The rows come from 5 hidden closed curves, with some noise, and rows from the same curve form a group. Each curve winds through 8 dimensions. The rows are also pushed far along 4 directions, which tell nothing about the answers.
In the rows, zero is written as 128.
Known rows, each followed by its group:
[139 122 124 138 125 115 106 163 114 118 123  85 128  91 100 104 122 153
 103 138 122 177  99]
Q987
[157 101 127 143  80 117 147 165 119 101 106 133 120  49  63 133 157 161
 134 121 118 117  94]
Q944
[172 114 130 124 103 134 162 152 129 127 102  78 123 159 145 129 121  92
 147 141 107 202 138]
Q739
[136 143 121 108 124 154 139 111 129 113  97 146 118 121 127 148 137 129
 130 149 131 119 125]
Q321
[107 130 119 124 134 148  76 105  58 120 118  99  91  81 118 139 130 151
  73 165 170 120 126]
Q394
[191 109 150 119  90  86 165 183 152 113 123 142 112  31  55 118 173 189
 111 103  71  97  55]
Q739
[135 151 137 133 119 124 131 146 152 124 136 157 169 140 108  96 135 106
 142  92  93 127 137]
Q944
[115 113 123 139 117 118 124 166 151 123 132 123 158 138 122 133 118 128
 151 108 150 149 136]
Q394
[ 72 171 156 131 160  84 113 128  96 147 168 160 115  38  65 150 145 171
 136 110  96  52  79]
Q987
[147  77 129 137  99  97 117 189 137 102 135  63 145 115  80  86 140 121
 129  82  96 183 118]
Q987
[131 119 142  99 111 127 121 174 130 119 112  85 162 160 117 113 115 114
 136 113 144 195 154]
Q321
[136 124 134 131 107 139 136 135 106 128 106 145 134 115 116 141 131 132
 136 136 143 125 134]
Q394
[122 144 119 125 129 127 120 145 162 110 142 168 153 128 124 111 133 118
 137  82  97 115 121]
Q394
[ 77 153 128 122 156  93 114 148 169 122 175 183 147 117 121 147 117 158
 148 101 121  84 113]
Q987
[145 138 141 131 140 121 119 128  92 144 129  87 112 135 136 111 118 128
 101 160 117 166 129]
Q739
[118 117 141 129 114 107 143 169 146 143 156 121 149 161 135 139 124 115
 163  93 144 128 151]
Q944
[135 121 129 128 107 150 132 124 100 128  97 137 136 128 125 137 124 124
 135 147 150 140 145]
Q394
[137  84 121 149 102 127 107 146  87 124 114  68 104  43  82 125 154 158
  99 111 159 122  90]
Q944
[112 117 129 130 141 115 131 114 144 140 123 167 134 119 143 171 126 125
 150 144 107 110 124]
Q739
[159 126 133 107 132 136 138 108 142 123 116 169 116 152 138 125 142 141
 104 159 114  97 137]
Q394
[149 115 154 120 126 102 111 170 108 134 144  84 142 155 111  83 127 118
 110 115  94 178 145]
Q394
[161  83  90 115 115 196 127  71 146 105  70 122 120 190 185 117 132  92
 101 154 168 142 168]
Q394
[177  99 110 142 111 145 126 130 131 123 121 116  99 152 162 129 136 129
  93 164 151 130 142]
Q394
[144 140 139 134 141 128 136 143 134 149 102 139 144 116 119 127 132 142
 135 137 112 137 103]
Q739
[162 117 105 140 132 150 127 104 145 126 127 155  98 154 177 142 133 137
  95 173 155  97 140]
Q394
[ 70 174 138 155 155 101 109 122 126 161 189 162 121  58 107 154 145 156
 132  85 145  29  91]
Q987
[210  90 121 114  75 175 156 135 115 117  68  99 107 121 127 107 160 127
  92 123 150 138 127]
Q394
[192  98 101 113 103 175 118 129 113 105  75  65  90 132 154 117 135 134
  66 175 172 179 129]
Q944
[126  98 121 143 133 133 116 116 123 136 113 127 127 131 135 144 126 142
 120 161 162 120 135]
Q987
[ 61 143 114 127 158 145  71  86  43 132 135  80  83  89 144 164 104 135
 100 165 180 134 130]
Q944
[118 131 131 107 110 113 135 145 126 105 140 111 131 129 122 129 117  98
 150 108  89 172 140]
Q739
[204 115 123 126 101 153 195 110 144 129  65 134  86  51 101 132 169 175
 112 140 122  91  52]
Q944
[108 157 144 129 137 121 107 123 116 133 145 156 156 126 109 100 130 114
 125 101 101 110 139]
Q944
[169 103 113 137 113 179 147  96 143 144  79 149 123 157 175 143 138 129
 110 159 189 101 143]
Q321
[120 109 138 101 125 123 137 120 140 116 115 124 156 162 122 105 115 118
 141 118 113 158 147]
Q321
[132  89 136 105 113 118 130 166 117 118 110  76 144 147 116 117 114 124
 139 115 123 200 138]
Q944
[197 114 117 129  87 136 180 167 156 109 102  97  97 114 118 137 152 131
 139 131 115 150  99]
Q321
[121 160 121 131 150 120 120 133 134 125 138 128 116 113 128 137 118 149
 122 153 123 134 105]
Q739
[104 175 139 145 172 121 113 106 107 161 123 183 118  35 101 154 141 185
 112 146 120  56  59]
Q739
[ 94 151 114 154 171 145 101  59 102 149 119 152 114 105 156 142 103 158
 101 192 170 101 116]
Q394
[111 142 136 142 157 138  88 115  72 154 106 105 134 114 135 128 113 126
 107 163 133 163 124]
Q739
[155 102 119  96  99 147 129 170 149  96 100  70 154 193 134 100 124  80
 140  99 126 212 165]
Q394
[192  85 149 104  91 107 230 146 211 128 106 138 134 158 107 131 157 142
 178 104 100 111 107]
Q321
[ 72 149 127 134 185 130  81  79  96 150 136 149 126 153 160 155 104 121
 123 183 135 118 150]
Q739
[122 127 126 145 130 129 117 104  55 132 127  80  75  32  89 121 144 157
  97 128 122 116  75]
Q987
[180  70 127 105 105 133 169 133 206 111  91 171 148 184 135 137 151 138
 141 144 132 104 148]
Q321
[139 119 131 121 110 129 107 152  99 118 127 125 123  88 103 114 143 149
  97 108 136 118 121]
Q321
[ 98 110 130 141 146 122  99 121 113 143 132 121 140 147 139 139 113 129
 128 153 156 136 152]
Q987
[ 90 165 140  98 158 114  98 137 120 128 152 122 132 112 104 128 136 123
 126  96 103 112 117]
Q944
[127 114 143 101 106 116 142 162 151 119 157 120 156 213 155 115 112  84
 155  87 122 165 190]
Q739
[ 96 151 128 134 156 109  97 152 147 132 149 135 153 131 128 129 109 141
 130 129 132 140 122]
Q321
[160 109 114 132  96 135 155 168 153 113 114  89 129 131 129 123 127 122
 145 107 139 172 117]
Q321
[142 128 124 129 111 125 111 171 127 109 133 109 143 112 109  92 133 114
 118  83 100 163 120]
Q394
[135 139 126 125 144 143 108 122 130 143 132  96 128 150 151 105 130 114
  98 116 143 134 132]
Q944
[132 111 157 123 133  97 151 156 170 152 146 138 175 187 127 108 123 115
 161  92 103 137 147]
Q321
[136  96 137 112 107 131 104 150  81 114 108  99 134 115 101 104 130 135
 105 117 134 162 138]
Q987
[ 59 127 144 104 154  87 125 156 162 123 160 143 188 201 133 135  87  95
 201  92  95 176 167]
Q944
[141 101 146 121 106 140 120 125  44 146 115  43 105 128 122 107 128 108
 102 127 152 174 150]
Q321
[ 88 168 148 120 158 100  90 131 119 132 160 155 155 118 100 109 125 129
 123 112  89 117 129]
Q987
[106 112 123 115 137 109 105 118 130 106 144 135 124 142 128 135 120 121
 125 146 105 134 149]
Q739
[142 124 136 114  99 110 151 198 159 113 127  90 153 127 101 117 126 128
 158  82 123 179 114]
Q321
[145 119 107 151 111 131 147 144 150 119 128 122 110  88 124 136 138 146
 132 109 140 116  89]
Q321
[149 101 141 129 115  84 168 187 183 135 166 101 137 179 131 126 128 118
 168  92 107 149 134]
Q987
[105 120 128 137 143 111 127 115 145 134 159 117 142 184 156 115 104 102
 148 124 121 150 158]
Q739
[164 114 120 118 104 106 156 182 202  93 138 105 156 179 116  94 134  90
 163  84  69 187 134]
Q987
[161 139 115 122 125 166 167 100 186 134  91 193 134 176 174 165 133 124
 142 173 158  92 146]
Q987
[117 123 134 118 117 132 145 120 134 126 120 155 148 129 120 127 133 112
 155  93 110 116 133]
Q739
[162  83 107 112  99 156 171 110 161 107 107 122 112 200 168 138 135  85
 155 126 128 141 163]
Q987
[141 134 121 142 127 127 114 132 131 114 127 131 130 121 121 112 124 135
 110 154 118 146 126]
Q944
[ 92 128 135 121 145 114 136 118 154 141 151 146 138 148 127 153 139 110
 166  96 123  82 136]
Q944

New rows, each followed by its group:
[140 110 135 136 120 135 144 142 160 149 114 139 158 160 142 133 134 122
 146 111 154 118 140]
Q321
[192 111  96 137  91 182 133 120  67 113  78  41  60 107 151 128 133 119
  81 180 167 190 123]
Q321
[171  60 113 146 103 154 119 125  98 125  78  67 110 135 134 128 132 131
  99 177 175 173 144]
Q987
[ 84 156 148 126 158 104 135 124 122 154 150 132 142 107 110 129 119 132
 160  90 103 116  99]
Q944
[ 78 129 119 119 132 129 113 104 125 110 159 136 127 145 131 139 121 108
 146 105 141 105 156]
Q739
[166 123 135 123 133 145 175 108 184 150 102 212 130 155 145 152 158 158
 135 144 148  36 120]
Q739
[164 134 122 128 103 163 136 129 108 135 100 107 110 125 145 140 137 122
 105 152 170 133 138]
Q987
[130 149 128 142 146 105 148 132 186 139 166 166 133 130 140 119 128 147
 132 106 111  86 100]
Q987
[138 153 110 153 128 138 177  94 178 132 120 225 115  91 143 169 130 171
 150 156 143  51  89]
Q944
[129 130 124 138 115 117 100 169 121 122 146 100 130  88 107 113 132 146
 101 103 151 137 111]
Q987
[186 108  99 137  96 187 104 131  88 108  64  90 112 120 146 109 135 118
  77 163 161 182 136]
Q321
[142 138 132 127 123 124 152 141 133 123 135 137 129 136 123 116 134 109
 152  99  82 139 122]
Q321
[137 122 124 121 122 148 115 117 103 120  91 126 117  92 103 135 149 139
 110 149 132 116 117]
Q321
[142 125 113 124 116 151 141 139 138 126 108  99 126 133 149 132 119 123
 130 118 159 156 122]
Q944
[ 75 159 123 134 139 129  86 141  71 132 152  73 122  92 125 122  98 128
 116 106 160 170 121]
Q321
[192  99 135  98  81 120 172 164 131  95 103  87  93 102  85 120 156 147
 122 130  97 156 102]
Q321
[131 110 134 143 107 132 154 134 138 137 125 142 158 175 144 124 113  99
 165 114 134 146 162]
Q944
[114 156 137 136 156 106 119 134 135 144 145 141 124 113 118 147 133 148
 129 147 116 104 108]
Q321
[101 157 143 132 134  85 120 198 164 123 163 167 175  95  79 122 140 134
 169  54  77 110  99]
Q321
[ 52 173 125 129 185 111 101 101 157 143 167 179 147 147 155 155  95 144
 144 142 147  91 133]
Q321
[137 108 137 138 118 128 132 158 141 151 124 117 155 145 133 127 133 123
 139 104 155 130 138]
Q321
[139 157 136 135 120 117 120 172 141 130 138 120 152 104 105 106 131 132
 120 100 122 143 109]
Q987
[147  97 149 118 124  82 151 171 159 120 148 116 149 155  95  94 133 128
 153  95  61 161 121]
Q987
[157 146 138 117 139 131 156 106 140 143 113 171 113 132 146 149 137 141
 124 166 106  99 117]
Q739
[147 134 126 107 124 125 160 127 155 118 142 140 103 164 154 144 123 130
 137 141 123 121 138]
Q321
[138 119 145  93 130 135 127 130 131 138 126 123 135 177 146 119 136 111
 118 110 133 125 158]
Q944
[171 117 145 122 109 107 165 155 181 131 140 159 145 136 105 100 158 132
 136  81  89  90 115]
Q987
[166 155 134 119 123 143 142 125 118 141 121 131 104 120 143 125 136 145
  95 147 143 111 117]
Q944
[119 137 111 144 139 126 121 119 141 112 123 157 137 129 130 134 118 124
 143 153 103 139 128]
Q394
[ 83 166 130 160 140 101 120 147 119 139 167 137 145  93 114 134 101 139
 156 112 129 133 112]
Q944
[ 95 188 141 148 161 121 111  93  84 163 164 148 103  78 123 134 132 146
 107 132 131  64 103]
Q944
[140 137 124 108 136 135 107 146 115 125 122  77 110 127 139 120 123 136
  92 138 144 169 120]
Q944
[113 134 141 145 140 112 103 132  98 149 139 139 114  55  97 149 141 184
 100 144 158  74  93]
Q987
[174 132 126 123 109 138 165 128 200 129 127 191 145 155 143 119 156 128
 127 103 127  68 129]
Q987
[146 149 126 157 130 131 133 111 122 150 129 123 101  69 111 131 155 147
 105 135 135  79  87]
Q987
[118 113 154 131 132 106 117 143 101 150 137  94 150 123 103  96 125 130
 122 103 122 148 128]
Q321
[123 150 130 133 142 118  91 134  77 125 154 135  92  79 109 128 140 149
  88 136 109  99 110]
Q321
[132 119 151 118 126 115 137 126 122 135 134 149 143 151 119 117 131 122
 137 124 103 120 148]
Q944
[112 136 134 144 139  94 112 159 133 138 179 146 125 123 124 136 132 138
 129 111 117  97 126]
Q394
[103 132 128 107 142 118 142 116 139 128 132 162  97  80 117 182 142 174
 140 135 139  61  92]
Q944
[198 124 100 128 102 176 167 114 182 105  66 211 117  99 136 146 167 154
 116 145 133  64  94]
Q321
[162 122 122 105 134 168 138  94 142 139  95 132 120 167 176 118 131 128
  91 143 158 120 138]
Q944
[130 136 140 121 132 121  99 138 107 122 127 115 146 135 108  97 127 115
 108 130 101 160 143]
Q987
[142 114 126 124 107 130 137 145 106 118 131  77 119 134 132 102 115 117
 122 107 126 180 130]
Q321
[105 138 124 136 151 119 134  92 141 138 157 138 125 166 162 128 104 112
 141 140 118 128 144]
Q739
[114 133 121 132 128 112 120 151 159 109 142 121 154 126 103 107 130 108
 148  92  89 150 121]
Q987
[100 146 125 109 156 133 109 107 149 114 123 148 156 159 131 107 113 111
 134 122  98 146 136]
Q394
[119 151 123 122 155 114 155 104 171 119 140 168 123 145 136 136 121 132
 154 142  80 114 113]
Q321
[139 115 132 127 122 140 141  93  94 134 111 147  99 118 136 148 126 147
 117 171 143 104 134]
Q944
[ 97 184 138 131 149 107 122 145 173 137 179 184 158 130 118 129 141 120
 148  78 110  63 125]
Q944
[116  77 112 124 129 134 140 113 161 114 122 113 149 237 175 134 106  71
 173 134 125 177 190]
Q987
[121 131 132 137 117 136 118 131  87 133 126 140 124 107 122 141 129 130
 125 136 146 116 140]
Q394
[128 126 123 120 134 152 121 100 126 123  94 162 128 122 124 143 143 131
 122 153 131  99 131]
Q321
[145 113 141 127 109 134 100 146  86 126 119  75 159 176 122  73 119  77
 115 115 110 205 177]
Q944
[147  69 111 127 102 144 121 143 150 110 106  89 146 186 150 118 124  95
 134 127 154 179 171]
Q944
[145 119 142 131 140 115 141 154 156 142 102 140 162 154 123 130 130 123
 153 139  93 158 122]
Q739
[139 136 136 136 105 118 120 177 136 119 137 101 180 166 107  76 123  79
 148  84  92 195 157]
Q944
[112 156 126 104 153 138 137 100 186 120 121 192 158 161 140 124 134 113
 148 109  99  93 129]
Q944
[ 50 169 143 148 162  78  58 181  78 142 205 113 136  82  92 137 123 128
 133  84 109 116 120]
Q321
[ 31 185 113 157 189 128  82  54 109 142 169 180 137 133 158 151  92 107
 146 149 133  90 145]
Q944
[150 152 129 117 129 124 136 141 136 123 147 113 116 147 143 104 118 121
 112 120 107 152 126]
Q987
[138  91 119 114 123 130 124 128 117 106 116 114 106 139 134 136 121 144
 113 156 135 148 135]
Q987
[110 156 120 125 130 157 109  93  63 137 139 110  80  91 142 146 133 126
  96 130 167  95 130]
Q987
[151 131 122 111 113 150 138 123 119 112  90 127 109  97 110 143 146 139
 118 147 130 123 110]
Q321
[178 115 144 118 107 114 190 162 168 131  99 112 135 115  95 115 146 137
 159  99  83 149  85]
Q944
[131 142 143 123 130 132 120 128  95 133 107 143 127  70  86 117 148 155
 113 119 114 104  94]
Q739
[ 91 141 163 131 144  76 102 186 126 153 179 122 166 140 104 125 118 135
 146  95 123 133 139]
Q987
[172 118 155 122 104  86 176 183 201 130 153 163 158 123  82  99 168 140
 152  55  72  84 101]
Q987
[183  74 103 106  78 164 127 126  91  80  72  55  83 101 118 112 135 144
  75 166 160 186 125]
Q321
[135 135 130 121 131 121 140 134 133 132 154 120 108 164 157 136 115 124
 127 136 134 132 145]
Q321
[136 146 127 148 125 121  93 124  74 124 137 120  79  23  77 129 157 177
  69 154 134  78  84]
Q944
[111 134 102 131 136 141 108 107 119 101 120 131 105  88 120 138 125 142
 117 149 127 127 108]
Q321
[122 132 136 147 125 117 100 169  86 141 127  64 131  89  99 128 125 137
 118 134 149 170 116]
Q987
[122 157 119 131 145 131 117 129 159 123 128 158 150 144 145 123 112 133
 127 142 129 137 128]
Q987
[109 176 135 125 157 125 123 107 107 140 130 136 116  82 115 123 120 150
 118 134 105 121  88]
Q944
[180 103 126 121  87 149 149 144 121 111  86 125 132 135 130 113 127 134
 115 147 139 167 139]
Q944
